Each cloud of rows lies close to a flat space through zero, with a little noise off it, and is much wider in some directions of that space than in others. After each cloud: how many dimensions does that space have?

[[  -1  -12   -2 -113   -5   -7   43   20   69  -10   13  -39   24  -29
   -34  -10   -1  -13  -34   -1  -10]
 [   8  -13  -45   12    6    2  -18    6    6   13   -7  -13   19    2
   -21   -5  -12    8   25   13   42]
 [ -12    9   -3   48  -19   21  -19   -3  -35    3    4   21  -10    4
    16  -18   11    4   34    9   12]
 [  -1   19   -2  100   19   -1  -35  -24  -59    8    0   46  -31   21
    40   16   -3    5   30    0   -4]
 [  22  -35    5   -7   17  -16    6   -7   10   -7  -14  -18    6   27
    -2   18  -12    3   -8  -17  -10]
 [ -48  -13    4  -18   -7    8    2  -15   -6  -29  -13   -4  -34   -9
    19   10   29   27  -45  -27    4]
 [ -50  -13  -22  -10    7    8   -8  -10   -4  -25    2    4  -25   -8
    14   -1   15   31  -23  -19   20]
 [ -71   50  -36    3   -3   29  -47   20  -60   24   43   52   -7    6
    13  -41   -6   26   59   58   40]
 [  25   -3   -9   47    7   -4  -20   -6  -24   21   -9   10    2   18
     2    7  -11   -9   35   13    5]
 [ -38   20  -30  -23    3   17   -3   12   13  -11   32   14    3  -21
    -3  -29    0   17    5    7   26]
 [ -19   23  -23   14   17    6  -22   -2  -21    7   12   22   10   12
     9   -2  -22    2   31   24   12]
 [  -3  -22   -5  -17  -13    7    7   -1    2   -4    5   -2    0   -1
     2  -17    2   -9   31    6   -9]
 [   1   13  -12    4   16   -4  -12   13   -2   12   19   14    5    9
    -7  -10  -10   13   10    9   15]
 [ -46   35   13  -28    1    2   -7   14  -15    2   13   13  -24   -9
     1   -3   23   34  -52    1   14]
 [ -18   48   19  -50  -22   13   14   33    8   13   38   14    8  -23
   -14  -37    8   -5   -2   27   -4]
 [  -8    4  -20  -19   -2   10   -1    9    6    4   23    8   13   -5
    -4  -23  -11   -5   35   20    7]
 [ -19  -10   -7   47   -9   17  -13  -18  -20  -23   -4   12  -18    1
    26   -6   13   16   10  -20   11]
 [   9  -25   16   19   -1   -2    7  -20   -4  -18  -15   -5  -11   13
    17   12    3   -4   -1  -23  -22]
 [   3   31   39   48  -12    6  -12   -2  -45   13    3   31  -16   13
    24   -1    6   -7   13   10  -23]
 [ -12   -6    2   15    1    7    0  -20  -13  -19   -8    5   -3    8
    23    9   -8   -6   10   -6  -15]
 [  12   -6   20   19   12  -10  -10   -3  -20    3  -13    1    1   39
     7   18  -13    9   -3   -6   -9]
 [   1    1   11   26  -11    5    3   -9   -4   -9   -3    6  -13  -10
    13    0   15   -3   -3  -13   -8]
 [ -26   20  -27   58    1   17  -40   -8  -54   14    6   38   -8   14
    24   -9   -9    8   57   28   20]]
 | 9

[[ 13 -40 -19  36   2 -11 -34   4 -18 -82  -9  16  45 -30  15  42  31  59
   51  40   7]
 [  5  -4  -2   1   5   3  -2   3  -4  -5  -3  -4   3   9   5   1  -2  -4
    5  -4  -7]
 [ 17 -25   1   1  42 -42   6  36  19 -57 -29 -17   2  50 -25  51 -23  -7
   30 -29 -37]
 [  1  11   0  -5  -4  29   5 -13  -8  26  11  -7  -7   3  19 -21  -5 -12
  -19  -5  -4]
 [ 17 -48 -19  38  28   5 -49  -5 -19 -78 -13 -16  44  -3  40  28   4  41
   44  13 -15]
 [  7   9   5 -17  47   6  17  20  27  24 -22 -52 -29  72  -1   1 -40 -58
  -11 -62 -59]
 [-10  12   9  -8 -20 -11  13   6  10  29   1   8 -14  -7 -20  -9   6 -19
  -21   8   4]
 [ 21 -51 -30  54   7  15 -62 -12 -31 -94   0   2  51 -42  56  34  23  71
   60  46   6]
 [ -7  12  14 -17  -3 -25  24   9  14  14  -4  -4 -21  28 -29   2 -11 -38
  -17 -21 -13]
 [ -3  12  20 -26  12 -26  35  24  22  21 -15 -10 -31  43 -44   8 -17 -37
  -14 -30 -16]
 [ -6   4   2  -7  -4  -4   4   1   6   7  -2  -2  -6   7   0  -4   2  -7
  -12  -2   0]
 [ -2  15  14 -21  13 -14  29  12  18  35  -9  -3 -27  34 -28 -12 -18 -40
  -23 -21 -11]
 [ -8  14  -1  -1 -28  25  -4 -22 -15  24  21  13  -2 -36  19 -28  11   9
  -12  22  22]
 [  4 -12 -15  11   9  14 -24 -12  -7 -18  -4 -12  17   1  28   7  -8  13
   10   4  -9]
 [-13  18   0 -19 -19  13  18 -11  -2  36   7  13 -10 -16  -8 -16   4 -10
  -24  -1  18]
 [  7 -11  -6   9  -1  -7  -6   1   0 -31  -2   8  13  -7   1  19   7  17
   15   4   1]
 [  1  -3  -1  -7  11  19  -5  -9  -1   9  -1 -21   1   3  11  -9  -6 -15
  -11 -11  -7]
 [ -3  -1 -13  18 -12  16 -17 -19  -5  -6  14   6  15 -35  19  -7  16  23
    7  21  16]
 [-15  34  21 -38  -7 -21  47  20  22  57  -3  10 -36  20 -50 -11 -12 -43
  -40 -25  11]
 [ -1  15  10 -17   2  -2  16  -8   2  25  -2  -6 -17  17 -13 -14  -9 -21
  -24 -12  -2]
 [  4 -11  12   6  15 -39  19  31   7 -21 -22  -4  -3  23 -28  32  -7 -12
    7  -9 -15]
 [  7 -14 -12  18   5   8 -16  -2 -12 -27  -1   0  11 -11  17  11   7  15
   18  13   1]
 [  3  -4 -15  18   9  25 -14 -18 -14 -15   1 -11  13 -12  22  -5   5   6
   11   9  -3]]
 | 3

[[  0 -26  30  14 -25 -13  -1   3   8  -1  -8   3  -8  15   1 -20  13 -10
   -6  28   6]
 [ -7  -1  34   8 -18  -7 -17  12  11   4 -10  -3 -19   0   1  -3  -5  -4
    0  32 -13]
 [ 21 -21  14   4 -15  -6  16  19  15  -2  14 -29  12  23  -3  -1  11 -24
   30   3  19]
 [ -1   1  -2   1 -28   0 -10   9  -6 -14  -3   7  16  -5   4  -7 -14 -20
   -6   2  11]
 [-39  22 -20   9   7  12  10 -26   7   0  29  19  -3 -49   3  35   3  28
   23  -9  -7]
 [  8  20 -15 -37  28   8  -2   3 -21   2 -23   5   2   8  -5 -10   0  -8
  -44 -24  11]
 [ 59 -22 -30  -6  10  14  18 -13  -7   8  27   6  12   1  -1   6 -28   0
   35 -23 -18]
 [ 13  37  12 -46  25  -3 -17  38   9   0 -47  -7 -35  54 -16 -15 -19   2
  -42 -32   3]
 [  1   8  24  -6  -8   7  -3  -3  21  12   3   6 -26 -12  -6  15 -12   9
   20  12 -12]
 [-22 -19   6  17  24 -21  13   0   3  15  32 -34  -2   4   1   3   9  14
   36  16 -21]
 [ 78 -11   8 -35  10  23   7   0  -2  26 -12 -17   3  21  -3  -7 -36 -12
   19  -9  -7]
 [ 21   2  46 -58  26   1   1   7  10  32 -53   5 -54  54 -18 -38 -21  16
  -46 -10   3]
 [ 38  -7 -38  19  -9  17   1 -13  -9 -14  -2   9  26  -2  12   7  -7   5
   11 -21   4]
 [ 29 -41 -11  26   3  -4  19 -11  -9   3  34 -23  29   0   6   1  30 -13
   35  14  -2]
 [  8  -1 -36  28   9   4  11   0  -2 -12  19 -34  43  -5  13  19  16   3
   37 -11   9]
 [ 41   4  21 -34   2  17   7  16  13  10 -46 -32   6  46  -2 -17  -9  -5
   -8 -15  38]
 [-46   8  21  -9   2 -16   0   9  -1   1   2  -8  -1 -10  -5  -3  25 -16
  -18  17  16]
 [ 50  -9 -23  12  -5  19   5  -7   3  -2 -12  -3  16  15   8   4  -9  16
   19 -20   4]
 [ 54   6 -25  -3 -13  28 -14 -13 -11   1  20  28   9 -40   3  23 -33 -15
   21  -3 -34]
 [ -1  -1  24 -23   0  -2  32  11  37  16  33 -24 -15  11 -16  18 -16  -2
   59 -13  13]
 [ -4  -9 -12   4   0   0   6  -9 -12   2  20  -2  19 -19   5   1  -4  -9
   11   6  -4]
 [ 37 -23   6  -9  -1  -5   8  18  -8  -1 -10 -34  26  40   2 -24   1 -29
    3  -4  22]
 [  7  21  -8 -14 -13  12  -5   2   8 -13  -7  31 -11 -10  -7  12   9  -8
  -20 -17  11]]
 | 10

[[   4    3   29  -17   -2    6   33   -5   -7  -28    2    4  -10   12
    -4  -18  -40  -28   13    6   32]
 [ -21  -15   47   36  -54 -101   10  -47  -26  -30   24    2   12   51
   -34   10  -87  -19    1  -75  -27]
 [  21    5    2  -61   27   70   -5   16    5   27   -9   15  -37  -39
     3    0   -6   -8   11   54   20]
 [ -10  -13  -62  -60   53   70    4   32   41   41  -16  -20  -12   -1
     9  -26   35   -1  -33   84  -11]
 [  30   12   31   28   -3  -12   28   14    9  -33   33  -11   -1   -5
    28  -12    3   -1    7    3   11]
 [  36   23   28    4  -19   24   -1   22  -25  -30    8    2   -1  -41
     2   -5   11    7   68  -27   59]
 [  -9    1   54   17  -70  -57  -45  -20  -44  -51   20   16   -5  -53
   -15    8  -43   16   59  -68    8]
 [ -11    8   25   -5   20   42    8    8   12  -38  -24   20   11  -46
    35   -6   52   10   13   49   35]
 [  55   26  -64   -1   29   41    7   24  -10   74   13   -3  -49   29
    -7   -6    5  -22  -42   -1   -5]
 [ -23   -9  -28   30  -17  -32  -15   17   13   -7    7  -25   38    2
     3  -19   48   25  -16   -2  -36]
 [  73   42  108   -1  -11   32   59  -17  -39  -27   18   58  -53    7
    24   15  -59  -65   11    3   66]
 [  14    1   31  -56   30   33   46    9   27  -28   25   -2  -55  -26
    21  -40  -66  -34   -5   75   30]
 [ -16    1   73   10  -45  -29   16  -40  -46  -54  -27   27   34   17
   -32   19  -41  -16   70  -67   54]
 [   5   11   -6  -22   17   45   -2    1  -10   -6  -14   17  -25  -13
    15   -2   13   -5    7   15   36]
 [  16   17   58  -15  -20   14   17   -5  -27  -41   -4   25  -14  -37
    -3   -8  -35  -21   49   -3   56]
 [  61   27   41   15   -2   47   28    9  -26   -6    6   32  -13   47
    40   18   37  -31   -6   -3   41]
 [  -9   -8   60   22  -62  -71   -4  -39  -40  -30    7    7   26   23
   -43   26  -69   -5   50  -90    5]
 [   2    4   46    7    2   42    9    4    1   -8  -38   34   44    2
    29   26   78    2    7   37   15]
 [ -22    9   -2   35    5  -41   29  -22    3   15   -6   16   -1   10
   -18  -13  -27  -30  -61   15  -34]
 [ -44   -1   37   18  -46  -46  -22  -38  -32  -51  -15   30   14  -25
   -11    3  -16    2   22  -33    5]
 [   4    8   19   31  -12   -8   21    5   -4   -8   -1   10   25   26
    10   -7   31  -15  -23    8   -9]
 [   1  -11    4   14    3   14  -16    3    7   10  -16    3   39   29
    24   35   69   24    3   -5   -9]
 [ -14   -2   24  -26    4   40  -35    3   -2  -55  -17   10    1  -67
    37   15   43   38   63   12   50]]
 | 10

[[-33 -29  25   4   9   6  -1  14  12   0  20   9 -29 -13 -11  15 -53  -9
  -12 -26   4]
 [ 10  40 -19 -12 -14 -23  17 -29 -29 -18 -31  18  -8  -8   9  15  31 -16
   19 -26   5]
 [ 36  21 -13 -26 -16 -18  28  -5 -22 -10  -7 -46 -25  39 -27 -34   4   4
  -19  25  23]
 [  2   2 -26 -11 -15 -47  -9 -16 -10 -23  17  14  -9   5   8  12 -13 -12
    1 -49 -12]
 [  6 -19 -24 -11   6 -13 -13 -20 -16  18 -14  -4 -12 -35 -17 -10  18   5
  -11  14 -11]
 [  0  23 -10   5  18 -11 -13  21  28 -25   6 -14  16   5  -5  -8  -9  -8
  -19  -2  -1]
 [  7 -20   3  -5  -9  21  21 -36   6  -3   9 -10  -6  17   8   9 -28  -1
   -7 -16   8]
 [-12 -15  -9  23   2   5  -6  19 -17  -4  -5  23   0   0 -37 -10   7  10
  -31 -12 -14]
 [  6   5  -7 -15 -29  -6  45 -11  -7  -9  -3  -7 -37 -17 -14  -6  10  -9
   -4  11  14]
 [-33 -21  -3   3   1  15  13   6  -3   7  17 -13   4 -35   8   1  26 -11
    2 -23  -3]
 [-11   2   2   3 -16  45  20 -26 -18 -14   5   0  14 -40 -22   7   3 -23
  -28 -25  -1]
 [-13 -26 -18  10   8  17 -21  13  14  -4  14   7  35  -1  18  -3  -1   4
   -8 -22 -29]
 [-19  18   7  -2 -20 -10  23   6 -13 -16  22 -22  42 -11  21 -17   7  -7
  -10 -23  10]
 [ 26  -9 -12  -6 -12  21 -13 -20 -26   6  -7   3 -17 -25 -18  -4  13  -4
    1  10   7]
 [ -8 -24 -50   9  -2  -2  10 -11 -13  -5  -7   3  -4  -3 -30  11 -10   9
  -11 -11   3]
 [ 32  34  27   2  -2  29  -9 -17  19  15  -9  42 -11  32   6  39  17  -6
   31  23  -9]
 [  4 -11  40   7   8  14 -21 -12 -10  11   0 -11  -6  26 -29  19 -11  -3
  -14  25 -18]
 [ -2  -4  32   6  -2   5 -22  20  -3 -16  21   8 -17  15  -6  36  -7 -15
    5   0   6]
 [ -7   5  16  32   8   4  -2  16  18   7  -5 -28 -23  -6   2  -6  14  28
  -22  -7  27]
 [  9  24 -28 -31   0 -23  28   8  29   4 -26  -2  16  -8  43  -3  29  21
   -6  49  -6]
 [ 30  23 -12  -9  -6  16   1  -7  45  47 -11   6 -32   6 -23  12 -10  17
   27  72 -17]
 [-13   8  60  26 -59  19 -20   6 -48 -38 -31  -8   2   3   4  31 -19 -10
   14 -13 -42]
 [-14   4 -24 -30  26  -3  -8 -16   6  31   2   2  27   0  29   5 -15  18
  -19 -27 -11]]
 | 18

[[-14 -18  51 -10  38  -5   0   9  14  -9  21 -20  16   5   3 -46 -11 -25
  -12   8  12]
 [ 20 -17 -15  26  -3   4  10 -16 -25  34  -8  10  -3  29 -16 -28  19 -13
  -32  -8   1]
 [ 33  -6  21 -30  57   0  18 -22  -6 -33  29 -29  15 -41  10   5  -1  33
   -1 -10  -1]
 [-30  24  22 -24  15 -20 -17  -3   5  15  26  41  23  14 -36  -7  41  18
   -4  28 -26]
 [ 33 -26 -51  -3  -5  29  33 -28 -19  25 -46  41 -18   4   0  19   7  11
  -18  21  11]
 [-72  16  54  -8 -28  -4 -27  15  48 -85   7 -31  -5 -13 -27  37 -38 -42
   28  37  13]
 [ 10 -34 -43  -3 -11  15  14 -17 -23   9  10  14 -14 -36  16  21 -22  13
  -20  -6  13]
 [-12  27  -5  -7 -36 -18 -14  10  15 -25  -1 -11 -14 -27   1  47 -11  10
   11  -1  34]
 [  6 -11  21 -24  11   4   5  -9  -2   0 -11   1   5 -25  -6   0  -1  -4
  -21  -3  31]
 [ 18   9 -31  17 -23   4   3 -32  -8  -9 -26  36 -22  16  -5  13  36  23
   -1   7  -6]
 [-24  21  -2 -23 -68  13  16  -2  53 -30 -34   7 -32   6  12  54 -53 -17
   54   2 -25]
 [  6   0  18   5   2 -28  15  -1   2   0  36 -43  -3   2 -11  -3 -24  -5
  -15 -10  25]
 [-18 -35  -4   9   9  -1  16  -4  -3  -8  36 -20  -5  -5 -14   0 -40 -25
  -22  28  10]
 [-19   7   9  12 -10  10 -20   8  -4   9   7  10  11  32   2 -18  32   2
    8  -9  -6]
 [  4 -21   4 -45  35  18  42 -25   8  -8 -19  14   5 -18 -25  25 -29   1
   -2  48 -18]
 [ 55   9  10 -21  26  14  22 -15  11  -5  15 -27   8 -13  -2   0   7 -40
  -22 -33  -9]
 [-21 -30   2  -7 -34  30   5   0   1 -19 -21 -20 -13 -28   2  30 -52 -28
    4  -9  19]
 [ 26  10  -7   6  23  19  -4  -9  -1 -18   2   3   7  12  21 -11  38  19
   18 -12 -30]
 [-28 -14  -2   1   3 -16  -5  -8   4 -34  24   4 -12 -32  -4   9 -32   6
   -1  28 -11]
 [ -2 -10   5  -2  11  14  -1   3  -6 -14 -22 -13   5 -17 -15  11 -14 -16
   -2   7   2]
 [ 31  -6 -36 -14   3   7  32 -30  -7  24   2  31 -10   8   1  15  14  26
  -13  13  -3]
 [-31  -2 -10   5   3   2  -3  21  15 -17  51 -23   6   4   7  18 -29 -10
   20  21 -18]
 [-43  14  24  -5  31 -14 -13  26  19  24  11  22  29  43 -58 -26  14 -48
   -8  61 -43]]
 | 13

[[ -5  58 -64 -14 -48  67 -29 -81 -35 -29   8   5 -15 -35   4 -36 -50 -30
   10 -40 -43]
 [-69 -40 -11 -45  32  62  15   6  21  75   9  18  48  36  71 -13   9  40
  -14   0  36]
 [-18 -20 -30 -21 -23  -9   8   2 -16 -18   2 -34  28  -3  16  48  10  41
  -53  -5  19]
 [-16 -10  56  27 -62  21 -20 -42  17   6  17  24  20  -4 -15  28  62 -20
   35  -9 -11]
 [ 63 -11 -48 -20  -2  16   2  18 -22 -17  40 -51 -34  25 -38 -21  42  63
   56 -35  20]
 [-18  20  21   6 -11 -30   7 -34  38  20   7  -4 -14  32  29  41 -29 -23
  -89  21  49]
 [ 19 -14  -3   0  37  12  29 -35  11 -31  37 -40 -41   1  24 -48 -27  40
  -26 -15 -34]
 [ 47   9 -16  26  13  59  -8  -9 -12  44 -31 -43  28  33 -14 -33 -68  41
  100 -33  38]
 [ -4 -12  -8  -5 -10  -2  63  -9 -47   5 -10   6  -5 -33 -24 -11 -14  -4
   -9  25  67]
 [-23 -27  32  20 -43  46   3   7  -4  37 -21 -27  21 -37  -3   5 -31 -44
    9  40 -43]
 [-42 -27 -29 -40 -20 -13 -19   4 -24   4   2  -4  17 -25 -10  29 -24  -5
  -19  12 -11]
 [ -3  11 -12  20  -8 -22  -9  38   9  22 -22 -24 -64 -27 -72   7 -59 -91
  -43 -18 -27]
 [  0  33   5 -18 -22 -10  24 -34 -27   5 -31  28  59  14  -8   0 -17  -8
    4 -90 -18]
 [ 38   6  53  75  35  -8  14  46   9 -10  62 -20 -43 -38  16  -4  83  24
   40  17  51]
 [-12  -9 -43  -2 -16   6 -30   5  -1  41 -61  -9 -22 -27  11 -51  51  60
    3  59 -17]
 [-43  -4  24  37  42  54 -22 -54 -26 -72  25   3 -30 -29  -4 -13  58  15
   26  15 -37]
 [-34 -40  26  47   8  22 -20 -43  27  14  -8 -10  -2 -31  15  -1 -12  16
  -27  -6   2]
 [ 22 -29 -24  22 -45  30 -45 -33  29 -41  14  26  -3  11 -29  32  11 -17
    8  -4  33]
 [ 30  -3 -28   9 -36  24  36  22  24 -12   3  24  22 -15  22  -9 -45  27
   11  18  14]
 [-29 -13  32  -3 -16 -32  10 -30 -16  68  36 -11   7 -51  15  -5 -52  24
   18  11  37]
 [ 28 -33 -33  -9  38 -35 -39 -14 -15 -32  12 -26  -7  -3   6   8  -1  -4
  -27 -10  38]
 [-72   0 -14 -26 -12  43  53  21   4  49   4  17  37 -10  64  12 -16  62
  -36  29  46]
 [ 13 -30  17   3  10  33 -16  -7 -30   4   1 -35  -5 -23  -2 -25  -1 -64
   33  39 -22]]
 | 17
